All groups share one centre, and each spreads out both ways along 10 directions, with some noise.
(in the rows, 128 means zero)
Some rows, each with its group after it:
[120 108 124 121 126 133 120 140 121 144 107 135 132 127 140 138 135 146
 116] | (0)
[141 160 102 122 110 122  94 136 158 145 156 137 203 155 209 106  81 128
 117] | (3)
[152 138  86 156 147 176 136 159 161  95 172 121 118 132 188 152 106  85
 154] | (2)
[118 103  96  91 153 110 171  14  85 161 134  52 147 118 116  99 215 105
 184] | (2)
[ 94  82 126 120 110 121 120 103  46 158  48 150 130  89 122 112 162 184
 132] | (0)
[150 124 139 120 155 165 130 124 140 174 167 126 141 163 134 157 130  84
 121] | (0)
[155 126  84 147 150 133 123 140 177 134 147 105 150 138 112 101 149 152
  94] | (1)
[146 130 155 112 139 139 125 138  86  98 156 164 148  98 126  63 120  94
 142] | (0)
[108  88 134 115 114  97  86 113  83 199  81 140 219 143 141  85 138 201
  78] | (3)
[157 140 101 132 153 200 108 158  86 181  90 217 201  83 127  64 145 134
 112] | (2)
[111 130  55 159 125 102 129  74 186  86 158  65  16 133 128 164 175 145
 131] | (0)
[109 156 132 124 121 103 120 100 132 161 111 115 167 129 111 102 131 165
 100] | (3)
[120 188 189  79 127 158 173 157 178 130 156 122 108 124 111 152 118  86
 108] | (2)
[128 126 103 131 153 160 149  97 116 175  78 126 105 115  74 165 185 130
 144] | (0)
[105 125 121 134 116 123 133 122 111 122 137  99 181 112 192  90 107 141
 138] | (3)
[142 148  47 188 157 116 132 122 180  43 158  60 106 131 145 142 117 128
 157] | (2)
[177 113  79 106 183 102  80 118 150 142 135 142 155 177  77 131 180 124
  97] | (1)
[134 182 103 143 114 137 136  76 119 129 117 153  84  97 108 134 126 106
 189] | (3)
[170  52 109 118 150 145  74 176  94 133 142 189 174 152 175 112 121 107
 122] | (0)
[176 145 135  76 155 112 107  53  40 198 152 175 206 145  96  43 189 127
 110] | (2)
[136  90  95 154 134 171 125 152  92 152  86 145 121 144 170 200 119 136
 152] | (2)
[134  83 119 155 159 139 138 136  82 125  75 109 142 131 101 172 126 121
 181] | (0)
[136  65 164  98 163 151 117 167  71 133 116 168 145 108  88  95 168 131
  92] | (3)
[117  95  95 139 152 133 125  97 126 154 103  97 112 148 114 182 160 129
 138] | (1)
[143 103  88 149 138 135 127 147 159 109 165  95 127 154 176 142 117 125
 130] | (1)
[143 114 170  10 148  73 148  63 128 162 191  83 159 171  97 102 203  82
 114] | (2)
[113  92 164 131 123 113 101 170  97 106 112 156 152 109 118  94 101 150
 108] | (0)
[141 129 156  98 153 129 136 142 147 136 178  92 147 171 131 147 141 121
  82] | (3)
[118 191 176 107 154 165 186  68 129 176 124 118  72  91  13 130 195 106
 115] | (3)
[231 141  94  90 164 127 110 112 112 149 209 162 177 180 131  69 169  96
 111] | (1)
[126 139 121 126 149 137 136 125 134 134 112 123 136 104  92 109 154 135
 121] | (3)
[171 131 139 110 167 131 125 151 115 134 103 162 123 152  44 170 149 110
 131] | (0)
[154 133 109 121 155 155 112 110 167 148 201 124 136 150 153 115 147  80
 115] | (1)
[175 111 129 138 178 133 123 141 126 128 162  97 197 189 130 160 103  84
 148] | (0)
[208 116  90 120 156 106 102 176 146  91 161 159 126 171  99 115 141 134
 108] | (1)
[156 153 122 130 150 145 152 104 133 166 117 139  91 122  39 130 183 134
 121] | (1)
[115 128 147 100 176 123 159 120 143 165 126  49 192 145  79 115 192 164
  57] | (3)
[129 114 109 129 154 142 124 111 109 113 110 135  97 112 108 147 155 102
 160] | (1)
[122 177 153  93 114  96 130 130  69 134  41 170 185  92  72  90 129 182
 126] | (3)
[129 121  75 145 148 136 116 113 167 115 155 113 119 110 134  93 157 120
 121] | (0)
[104 149 147 122 122 150 166 144 122 158  67 112 137 115 110 172 131 155
 125] | (1)
[124  86 128 151 129 158  98 175 112 129 103 180 114 110 133 133 113 137
 118] | (2)
[143 127 190  96  88 107 143 136  51 108 171 136 150 153 194 110  81 133
 135] | (1)
[ 93 101 136 119 139 134 115 112 103 158  91 130 133 127 127 164 142 120
 135] | (1)
[164 175  92 114 163 169 145 109 164 137 192 120 154 129 147  96 153  69
 135] | (3)
[156 135 111 129 144 143 123 126  80 118 134 158 155 115 143  89 134 117
 148] | (2)
[168 160 156  88 131 155 124 158 110 159 153 169 173 166 157 141 115 109
 103] | (2)
[116 132 202 140 106 155  95 188 166 185 122 172  70 189 103 234  83 147
  43] | (2)

New rows, each followed by its group:
[108 121 146 107 148 130  98 148 153 148 111 141 143 151 117 166 128 122
  90] | (1)
[139  66  96 148 159 119 112 127 135  80 186  85 113 149 155 123 141 111
 125] | (3)
[146  64 114 122 176 142 133 131  91 114 146 109 134 127 115 110 181 118
 125] | (3)
[132 111 121 115 153 119 134 139 153 112 200  45 215 168 202  96 126 133
  84] | (3)
[135 133 104 106 156 139 117 156 149 113 134 126 181 138 165 132 122 105
 128] | (1)
[129 121 110 141 133 141 113 133 120 136 132 131 170 117 159  90 123 142
 114] | (2)
[124 119 108 138 157 124 149  96 129 118 129  74 117 128 100 137 169 132
 137] | (3)
[159 165 155  75 132  78 113 106  83 108 143 160 151 134  86  74 154 140
 107] | (0)
[ 97 160 102 121 111  89 139  92 170 117 135  72 101 138 140 136 153 177
  92] | (0)
[124  81 121 138 116 144 131 124  83 167 108 125 156 132 165 124 134 158
 130] | (1)
[ 93 131 148  96 159 111  77 122 134  88 154 139 156 121 149 118 113  72
 122] | (1)
[132 146 144 149 111 137 169 112 108  98 156 109  80 104 121 109 122 126
 155] | (1)
[160 200 126 109 134 156 106 153 153 135 112 232 133  82  77  75 126  99
 125] | (3)
[ 96  99 150 118 125 112 141 131  92 151  71  93 155 136 115 158 140 182
 104] | (3)
[125 128 116 141 141 155 154  91 117 135 145  95 112 126 137 144 140  98
 163] | (0)
[134 180  78 132 153 125 155 105 151 120  87  97 133 113  80 148 158 137
 156] | (3)
[141  85  87 144 140 116 113  86 101 111 151 117  81 135 134 133 159 115
 159] | (0)
[102 128 137 103 155  91  86 116 125  75 150 127 156 125 145 105 119  93
 123] | (1)
[128 103 126  53 144  84 146 129  98 105  97  99 208 111 117  77 171 137
 145] | (2)
[121 123 124 149 121 144 126  89  66 160 128 127 146 123 166 121 126 138
 144] | (2)
[127 140 145 106 122 134 135 115 104 162 125 130 154 140 142 135 128 131
 123] | (3)
[ 76  73 121 167 101 127 103 111 156 118 139 114  28 110 147 145 134 152
 103] | (0)
[155 193 178  98  85 109 187 203 133  81 147  87 162 174 180 167  51 166
 115] | (1)
[128  60 142 141  96 101 107 120  43  95 165 135 143 118 193  62  99 147
 146] | (1)
[ 93 172 173 117  87 143 134 127 103 189  41 188 122  96  91 154 105 159
 127] | (3)
[152 122  99 125 158 107 100  95 145  97 200 104 130 163 153 116 138  87
 134] | (1)
[140 106 157 138 124 157  91 174  85 165  91 210 121 137 116 154 110 147
  95] | (2)
[135  84 149  98 140 123 134 174  73  98 109 125 158 145 152 151 120 140
 129] | (3)
[136 157 102 126 138 160 163 175 154  96 114 113 156 100 147 123 116 125
 142] | (1)
[124 156 110 117  88 112 104  70  76 202 102 154 212 138 197  96 105 153
 150] | (3)
[111 130 100 140 170 151 126  75 150 177 100 119 104 100  46 129 198 122
 121] | (1)
[180  90 101 120 123 116 121 109  65 173 149 131 197 166 167  76 146 172
 115] | (1)
[ 92  88 143 138 126 117 146 100  93 149 107  70 128 140 131 160 142 162
 124] | (3)
[123 121 145 122 135 112 117  97 106 126 149 130 117 133 113 111 142 119
 123] | (1)
[117 128 101 180 135 146 125 115 124 148  97 116 108 133 121 171 124 156
 129] | (2)
[134 106 140 117 122 133 111 134  84 124 137 164 158 116 156  83 116 123
 130] | (3)
[144 123 124 126 132 135 105 146 101 119  75 209  83  95  62 129 139 123
 150] | (3)
[183 136  88 112 156 118 117 140 101  92 133 146 159 146 132 122 139 117
 150] | (2)
[103 111  84 207 123 161 129 134 135  81 148  92 106  95 198 119  87 127
 161] | (2)
[161 144  91 137 139 171 166 158 164 149 124 110 130 139 128 154 143 136
 129] | (1)
[110  92  85 193 127 169 128 120 111 168  86 106 104 141 164 206 122 155
 145] | (2)
[114 133 122 123 157 151 116 137 180 127 143 117 114 138 134 175 130  86
 118] | (1)
[128  84  56 201 128 166 158 124 162 158 113  75  97 112 124 134 157 175
 133] | (1)
[165  93 139 109 112 139 127 129  63 191 137 153 177 155 163 102 135 156
 112] | (1)
[122 126 116 141 137 131 115 174 208  98 147 116  94 141 122 155 119 129
  90] | (0)
[142 201 136  60 110  89 145  83 108 130 154 125 131 151 140 113 162 150
 101] | (0)
[120 112 149 113 128 124 127 107 119 160 142 114 122 156 130 152 137 126
 117] | (2)
[122  37 161 118 143 161  97 154  76 176 130 171 141 125 135 103 151 130
  87] | (3)
[138 140 124 111 164 168 147 175 148 138  68 156 114 105  50 164 167 125
 115] | (3)
[142 155 107 117 156 149 102 157 209 165 160 134 211 140 142  78 135 130
  55] | (3)
[114 137 114 146 150 123 142 134 169  84 146  83 123 110 112 105 136 133
 115] | (3)
[116 100 116  94 193  70  21 108 146  83 155 169 149 142  87  92 157  77
  93] | (1)
[108 144 118 132 122 156 151 120 118  87 110 152  47  53 105 108 158 122
 154] | (0)
[ 96  51  97 162 142 119  96  55  59 147 120 121 120  91 131  77 168 132
 156] | (1)
[127 166 151 100 130 112 156 129 144 113 132  94 126 149 117 162 123 127
 125] | (2)
[ 58  96 182 131 128  87  88  48  83 161 102 131  96 100  53 101 161 148
 101] | (1)
[185 116 133 107 147 167 110 185  92  84 129 237  63 112 100 144 128  61
 168] | (3)
[124 102 139 149 117 173 134 122 120 181 147 144 127 100 135  70 139 142
 101] | (1)
[ 83 140 135 123 103 108 161 100 117 148  84  70 120 140 141 182 135 184
 126] | (0)
[139 165 128 152 123 127 155 137 179 106 168  95 104 120  96  96 125 150
 100] | (1)
[142 107  68 158 152 127 146 102 102  64 144  81 118 116 159 128 134 102
 203] | (0)
[123  63 122 131 148 132 123  96  74 147 131 113 134 126 132 109 167 132
 131] | (3)
[148  88  15 180 172 143 128  65 117  99 153  81 126 106 153  92 173 103
 196] | (2)
[137 114 108 114 151 141 129  90 155 157 175  98 130 145 134 119 167  96
 121] | (2)
[182 136  70 130 142 123 107 169 131  53 135 167 135 127 157 127 106  94
 178] | (3)
[121 144 121 124 125 123 138  94 143 161 156  71 165 162 169 141 128 136
 116] | (3)
[134 159 144  72 110 168 148 158 135 192 131 140 179 162 201 169 123 126
  97] | (0)
